Each new row is followed by its nearest point in the smallest flat space through zero that holds the last named rows.
(in the rows, 128 means zero)

k_874:
[[157  92 151 101 160 130 125  68 101]
 [134 101 126 105 138 123 123  69 109]
 [128  91 129 120 145 106 141  73 117]
 [136  93 146  59 174 114  95  82 109]
 [150 118 153 116 172  90 115 111 161]
 [161 106 134 115 157 134 157 104  80]]
New rows:
[102 116 136 125 134 131 115 119 131]
[107 112 137 120 126 128 117 122 133]
[129 120 135 131 116 117 117 137 137]
[121 127 134 131 126 125 122 132 140]
[128 128 176 129 142 115 142 148 105]
[133 111 157 130 152 131 142 152 119]
[132 114 124 121 116 146 137 105 119]
[129 118 126 128 119 141 131 104 111]
[116 129 120 105  99 176 123 145 116]
[112 135 124 115 102 168 113 144 103]

k_102, 6 rows:
[[131 121 120 109  63 139 125 118 161]
 [116 134 136 116 100 139 120 112 134]
 [123 130 107  84  91 135 120 129  83]
 [117 147 128 124 133 144 115 133 159]
 [109 114 146  87 113 148 120 158 168]
 [139 147 125 114 114 122 117 111 118]]
New rows:
[143 133 144 114 113 142 129 146 146]
[132 125 134 109 118 129 123 138 151]
[120 153  98 129 112 116 128 141 183]
[138 145 102 131 115 139 120 138 179]
[161 127 127 120 148 124 129 126 111]
[150 132 126 122 144 108 128 131 112]
[141 144 129  84 128  80 152 136 144]
[162 129 136  95 128 104 122 139 137]

k_395, 6 rows:
[[129 135 123 120 100 157 148 163 131]
 [101 117 104 138 116 109 119 154 114]
 [117 146 157 144 131  95 135 197 105]
 [144 120 154 146 142 128 138 180 113]
 [144 136 108 140 150 109 133 129  73]
 [197 149 119 136 108 134 147 140 134]]
New rows:
[135 140 131  96 136 159 105 111 106]
[127 136 128 112 139 152 139 104 114]
[146 137 117 111 148 149 115  97 139]
[144 129 125 119 136 144 129  89 134]
[155 108 102  99 121 124 155 137 110]
[149 127 102 130 120 142 139 134 109]
[148  99 148 155 138 142 151 157 149]
[153 100 150 144 136 146 131 161 144]

k_866, 6 rows:
[[137 128 116  99 103 157 147 118 117]
 [121 121  95 191 131 155  89 128 122]
 [121 112 113 114 148 134 132 134 106]
 [165 147 115 141 137 116 139 129 104]
 [116 115 150 142  97 104 138 156 106]
 [136 143 123 128 129 121 114 128 139]]
New rows:
[119 128 127 126 125 160 134  93 143]
[124 124 127 126 126 163 135 100 148]
[115 145 109 143 125 133 118 128  96]
[132 126 107 142 124 134 117 138 108]
[136 144 176 134 117 123 141 120 122]
[137 134 159 137 113 114 152 122 136]
[150 133  98 147 114 134 129 142  83]
[151 132  98 147 114 134 129 142  84]

k_745, 6 rows:
[[158  75 139 125 113 136 113  77  88]
 [129 101 167 132  93 149 101  89 126]
 [108 101 133 125 127 138 120 117 110]
 [149  87 142 137 120 123 121 102 129]
 [111 113 146 123 114 136 121  94 137]
 [138  94 138 116  68 141 114  93 105]]
New rows:
[127 116 107 118 127 145 120 159 111]
[122 120 114 127 124 133 126 157 102]
[ 96 153 146  89 124 104 116 126 133]
[ 97 152 128 114 122 135 132 119 139]
[144 107 119 130  92 107 121 127 130]
[147 105 122 128  93 117 132 129 132]
[120 112 150 124 141 146  94 124 114]
[118 114 152 137 138 148 106 121 110]

k_672, 6 rows:
[[119 127 135 117 127 151 177 143  85]
 [115 122 115 160 133 153 116 120 155]
 [122 143 143 141 130 194 158 130 120]
 [ 92 125 143 135 105 147 152 123 112]
 [140 137 148 133 127 135 105 124  86]
 [131 154 149 134 150 164 126 124 141]]
New rows:
[146 121 152  98 145 159 115 127 136]
[149 149 143 119 138 146 125 128 133]
[130 155 120 103 123 166 140 123 118]
[140 142 141 119 123 159 148 132 124]
[141 142 187 148 131  95 130 121 114]
[122 148 163 115 131 112 110 120 108]
[114  92 136 162 133 142 122  96 153]
[103 118 119 161 125 142 113 116 150]
[117 131 115 105 119 145 139 145 132]
[128 127 125 119 121 137 152 133 133]

k_174 (6 x 9):
[[127 101 107 112 158 115 163 139 116]
 [100 155 142 118 147 122 150 129 134]
 [123 147 130 107 111 146 148 135 126]
 [120 135 100 135 147 147 122 127  92]
 [121  72 138 113 116 123  93 120 107]
 [ 89 121 104  80 132 116 141 127 109]]
New rows:
[ 97 147 157 102 126 116 118 120 151]
[ 93 146 157 108 120 112 123 119 147]
[104  98 117 115 154 158 140 153 136]
[121 109 127 114 146 134 149 136 108]
[158 123 118 123 104 116 131 138  98]
[148 113 110 123 111 138 129 133 121]

k_329:
[[123 143 146 142 152 141 132  79 120]
 [123 147 122 118 123 133 113 125 108]
 [ 92 127 119 117 108 143 166 134 126]
 [120 145 118  98 127 142 150 129 124]
 [115 141 141 126 127 145 130 150 101]
 [ 98 141 112 156 162 157 115 119 127]]
New rows:
[142 140  81 129 155 119 138 139 141]
[134 132  94 116 150 133 123 137 154]
[135 105 133 145 129 126 116 128 120]
[131 117 137 148 127 120 116 131 128]
[136 129 120 158  95 169 115 124 104]
[108 133 131 144 116 132 112 129 105]
[140 106 140 159 113 108 125  99 122]
[133 109 147 154 113 106 120 100 130]
[153 146 118  98 149  98 172 124 116]
[153 139 133  88 134 128 154 120 136]
[101 132 146 129 109 135 145 131 135]
[107 123 136 131 113 134 151 129 121]

k_530, 6 rows:
[[147 107 161 141 122 151 120 121 117]
 [136 126 194 120  83 125 107 145  93]
 [134 128 166 126 146 152 162 131 123]
 [ 93  89 173 117 133 125 111 106 157]
 [103 149 175 122 130 107 133 142  98]
 [131 116 156 148 113 101 146 166  97]]
New rows:
[133 127 142 106 129 155 156 158 160]
[136 123 140 102 123 147 167 140 152]
[ 96 124 138 113 127 138 141  97 129]
[108 130 145 113 141 134 127 113 142]
[123 134 160 112 155 135 115 112 156]
[109 128 153 112 145 143 124 104 144]
[ 97 134  96 141  95 105 141 114 101]
[118 139 105 134 121  98 118 140 118]
[149 120 101 111 130 123 147 129 105]
[144 135 107 132 125 130 142 140 125]

k_414:
[[ 90 102 151  79 127 119 143  97 119]
 [102 142 156 136 112 103 145 100 141]
 [131  89 190 112 142 106 151 110 140]
 [ 87  93 139 106 171 134 131  77 150]
 [119 125 166 139 116  99 126 127 145]
 [129 104 100 102 120 149 118  64 107]]
New rows:
[114 119 138 118 128 134  96 125 147]
[111 112 130 125 131 122 100 126 139]
[127 116 116 118 108 125 142  80 140]
[124 123 127 123 116 129 134  78 123]
[138 142 135 148 162 107 127 122 147]
[131 132 138 155 149 125 133 126 152]
[106  87 155 117 165 158 132 119 143]
[114  91 144 109 174 135 132 117 144]
[146 129 100 120 118 129 118 124 155]
[136 128 112 136 126 135 112 123 128]

k_883:
[[122 137 121 144 117 153 130 105 174]
 [162 119 129 149 173 146 113 123 127]
 [106 157 170 151 132 122 148 160 126]
 [103 126 137  96 140  88  68 119 121]
 [ 79 119 130 150 104 129 158 143 147]
 [160 132 102 138 123 157 115  68  77]]
New rows:
[157 111 124 103 117 142 136 110 149]
[156 123 106 109 119 138 132 118 148]
[152 140 101 118 126 119 152 136 101]
[155 127 118 114 118 129 148 135 100]
[133 129  99 132 109 157 121 112 124]
[135 124 107 131 113 146 131  99 127]
[101 124 106 138 106 101 101 129 158]
[ 93 117 120 119 116 116 111 120 157]

k_83, 6 rows:
[[134 121 126 150 163 126 103 107 102]
 [120 142 100 147 155 171  99 132 122]
 [124 124 100 151 117 145 115 104 166]
 [126 124 122 157 149 159 180 101 135]
 [135 125 106 160 157 128 116 110 133]
 [123 129 127 134 137 153 157 104 131]]
New rows:
[113 120 126 122 147 148 132 126 163]
[124 136 113 130 129 145 136 120 145]
[129 132 132 130 109 130 163 131 135]
[126 126 134 127 114 131 162 133 140]
[118 133 123 128 110 112 135 172 126]
[130 131 129 126 113 117 133 173 132]
[140 125 127 172 141 122 137 135 116]
[136 114 126 167 147 123 137 137 119]
[129 141 110 127 120 126 113 132 129]
[127 135 116 124 127 128 111 134 136]

k_540 (6 x 9):
[[133 113 110 138 124 111 127 137 169]
 [106 144 123 134 131 158  91 135 150]
 [144 116 135 139 109 168 112 152  95]
 [102 132 132 123 127 143 125 137 132]
 [ 84 113 143 129 132 154 135 103 108]
 [173 118 121  97 105  94 151 118 121]]
New rows:
[102 109 103 157 153 112 105 133 120]
[115 119 126 163 148 130 124 126 140]
[139 143 146 136 159  95 151 156 155]
[131 147 126 140 152  89 149 156 145]
[117 143 151 103 132 106 129 140 111]
[121 151 139 106 132 118 143 137 114]
[102 114 140 109 102 146 148 101 100]
[104 108 141 103 111 146 145 103 100]
[150 142 145 159 160  99 137 102 146]
[144 139 125 156 163  94 132 105 135]

k_999 (6 x 9):
[[128 150  88 148 118 172 153 137 109]
 [109 125  88 154 136 170 131  99 150]
 [ 65 119 125 146 111 144 126 135 100]
 [ 99 120  90 149 111 140 180 118 125]
 [114 128 136 165 148 158  95  88 113]
 [116 149 118 112 118 127 108  87 142]]
New rows:
[ 90 124 123 100 131 130  96 152 157]
[ 94 119 124 101 122 132  94 151 158]
[149 116 132 165 151 154 134 107 173]
[150 107 116 156 161 148 129 105 160]
[158 109 141 142 136 169 129 134 141]
[153 118 125 148 153 151 124 139 137]
[129 137 109 137 112 141  88 137 154]
[122 137 115 118 131 151  99 133 148]
[106 142 143 116 140 106 171 118 109]
[119 127 135 128 112 102 157 118 109]
[141 150 132 133 121 134 120 100  79]
[138 159 138 139 121 133 123 103  86]

k_719, 6 rows:
[[ 88 161 182 123 122 137 110 126 130]
 [ 82 154 180 141 138 132 145 142 145]
 [ 88 133 149 139 160 166 131 113 172]
 [153 113 128 127 161 197  92 119 148]
 [105 134 133 123 130 175 149 129 156]
 [ 72 133 173 105 140 163 143 145 155]]
New rows:
[126 144 148 104 133 157 111  95 127]
[117 139 140 114 123 157  98 109 133]
[ 97 131 139 141 120 123 114 123 103]
[113 142 145 127 121 114 117 121 123]
[130  95 147 126  99 140 137 101 104]
[129 129 123 112 113 132 123 126 120]
[142 113 118 155 123 124 146 127 118]
[146 126 113 147 129 120 144 133 126]
[152 133 119 104 149 127 143 124 118]
[142 115 117 122 130 129 130 135 124]
[141 157 119 154 138  98 148 110 156]
[127 143 116 169 133 106 145 111 139]

k_38:
[[ 92 125 145 112 128 145 159 116 134]
 [138 117 159 168  98 155  97  90 153]
 [155 128 117 136 133 127 120 118 139]
 [136 137 163 122 105 146 127 124 147]
 [139 127 135 102 115 137 102 161 120]
 [137 143 140 107 140 139 141 132 170]]
New rows:
[128 125 137 145 127 128 130 139 128]
[124 132 134 138 124 123 123 131 129]
[159 148  75 108 134 133 100 134 140]
[168 124  95 112 148 127 107 141 138]
[131 132  95 143 108 128 126 139 133]
[136 126 118 137 131 120 118 130 123]
[128 121 172 145 136 143 120 111 109]
[120 123 148 143 107 138 123 113 124]
[146 132 108 110  92 161 115 131  89]
[151 110 125 105 101 145 115 129  90]

k_134, 6 rows:
[[135 150  59 148 166 156 156 123 121]
 [ 89 144  88 137 139 145 143 100 169]
 [106 145 108 168 132 124 151 133 118]
 [113 162 116 167 139 169 160 151 145]
 [151  91  67 197 110 156 186 142 154]
 [115 112 127 162 161 135 126 127 144]]
New rows:
[124 135 145 120 126 115 125 124  80]
[129 141 140 121 127 104 119 133  90]
[145 134 130 110 176 148 129 121 103]
[147 139 121 114 173 143 114 131 110]
[168 118 136 122  89  82 124 140 109]
[156 107 138 118  87  97 128 136  96]

k_248, 6 rows:
[[112 135  87 119 140 154 133 170 153]
 [120 124 136 128 108 150 149 108 112]
 [136 132 111 132 123 124 141 131 138]
 [146 112  95 143 142 143 105 140 157]
 [147 153 142 161 116 142 140 113 146]
 [115 125 123 148 115 111 124 104 144]]
New rows:
[171 118 149 129 155 120 129 124 147]
[172 129 138 137 141 120 115 130 129]
[131 142 161 122 145 162 131  80 130]
[130 133 164 143 121 157 125 107 117]
[146 131 147 126 127 116 126  81  93]
[146 117 158 129 117 114 130  95 100]

k_570:
[[ 84 141 154 111 101 155 118 108 133]
 [105 140 139 137 114 161 160 165 116]
 [ 86 147  77 179 146 134 116 141 113]
 [ 99 120 114 166 157 100 146 141 162]
 [ 95  88 121 140 100 178 112 141 140]
 [105 108 113 183 138 154 112 140 147]]
New rows:
[151 157 111 135 141  95 136 102 126]
[146 153 119 130 152  92 125 113 120]
[ 80  87 134 130  97 169 117 135 151]
[ 81  88 132 130  97 170 118 134 153]
[132 124  80 124 145 132 138 132 117]
[130 122  89 131 133 118 128 142 111]
[135 163 114 131 144 114 129 148 118]
[134 155 115 137 143 114 139 136 109]
[135 137 159 155 158 136 134 134 134]
[139 142 155 160 146 134 136 133 140]

k_161:
[[163 111 150 142 195 124 106 145 165]
 [117 129  83 102 194 100 135 136 131]
 [133 136 112 129 145 139 163 129 175]
 [150 130 102 148 155 119 113  91 155]
 [133 121 144 138 120 129 133 129 144]
 [113 107 105 134 154 167 115 141 147]]
New rows:
[134 112 134 124 160 114 124 154  98]
[126 119 138 114 158 113 113 152 108]
[126 156 113 145 145 123 109 115 138]
[142 138 110 133 143 128 117 109 132]
[118 114 145 143 126 103 121 142 111]
[120 109 148 128 124 105 118 136 115]
[109 156 115 105 100 148 153 102 145]
[119 152 104 122  98 145 161 114 136]
[132 143 110 139 150 117 115 109 134]
[140 135 108 132 148 119 117 107 133]
[122 125 139 134 121 140 128 110 108]
[126 128 131 132 112 134 118 122 116]

k_39, 6 rows:
[[147  93 111 134 149 164 141 170 140]
 [162 113 118 153 155 166 112 124 153]
 [152 121 137 141 146 148 157 145 114]
 [182  83 116 146 154 155  91 131 135]
 [144  82 138 141 141 148 111 135 156]
 [154  90 102 166 150 143  99 128 159]]
New rows:
[120 126 131  94 134 145 128 124 146]
[120 131 135 102 124 149 121 133 143]
[132 132 120 130 114 150 176 145 105]
[130 139 126 127 135 139 169 154 108]
[101 137 135 125 137 142 109 100 116]
[124 144 136 121 123 129 115 108 134]

k_448:
[[159 150 112 112 125 109 131 115 138]
 [163 102 173 132 148 133 123 119 140]
 [160 135 126 131  88 117  77 147 166]
 [160 145 121 135 111 107  93 108 137]
 [167 139 148 179 140 140 134 143 114]
 [154 120 137 144 108 120  84 129 122]]
New rows:
[108 138 140 116 153 144  99  97 146]
[107 124 141 128 136 125 116  93 150]
[157 131 108 153 121 118 129 121 123]
[154 146 120 144 124 120 123 125 118]
[138 148 114 117 119 138 122 148 136]
[137 141 114 123 114 126 129 148 138]
[117 142 106 112 149 129 128 102 123]
[115 140 114 116 136 118 138 100 123]
[136 158 107 129 149 115 103 140 126]
[139 149 111 135 118 119 123 126 126]
[112 136 103 125 111 158 138 147  97]
[107 132 105 131 118 135 140 155  99]

k_948, 6 rows:
[[162 129 143  81 165 113 185 152 137]
 [110 110  80 101 136 114 155  94  95]
 [136 119 110 140 108 139 130 131 128]
 [107 134  82 103 112 100 141 106 140]
 [120 119 156 125 142 163 145 117 128]
 [124 123  79 125 137 151 160 151 142]]
New rows:
[ 99 135 133 128 128 112 130 130  80]
[116 124 125 127 144 115 115 114  97]
[139 112 129 139 162 116 126 125 114]
[134 123 131 128 152 122 126 134 102]
[123 144 123 136 141 124 139  80 133]
[107 128 129 116 128 126 131 101 127]
[135 110 139 127 133 135 121 139 126]
[137 124 139 134 133 136 128 135 122]
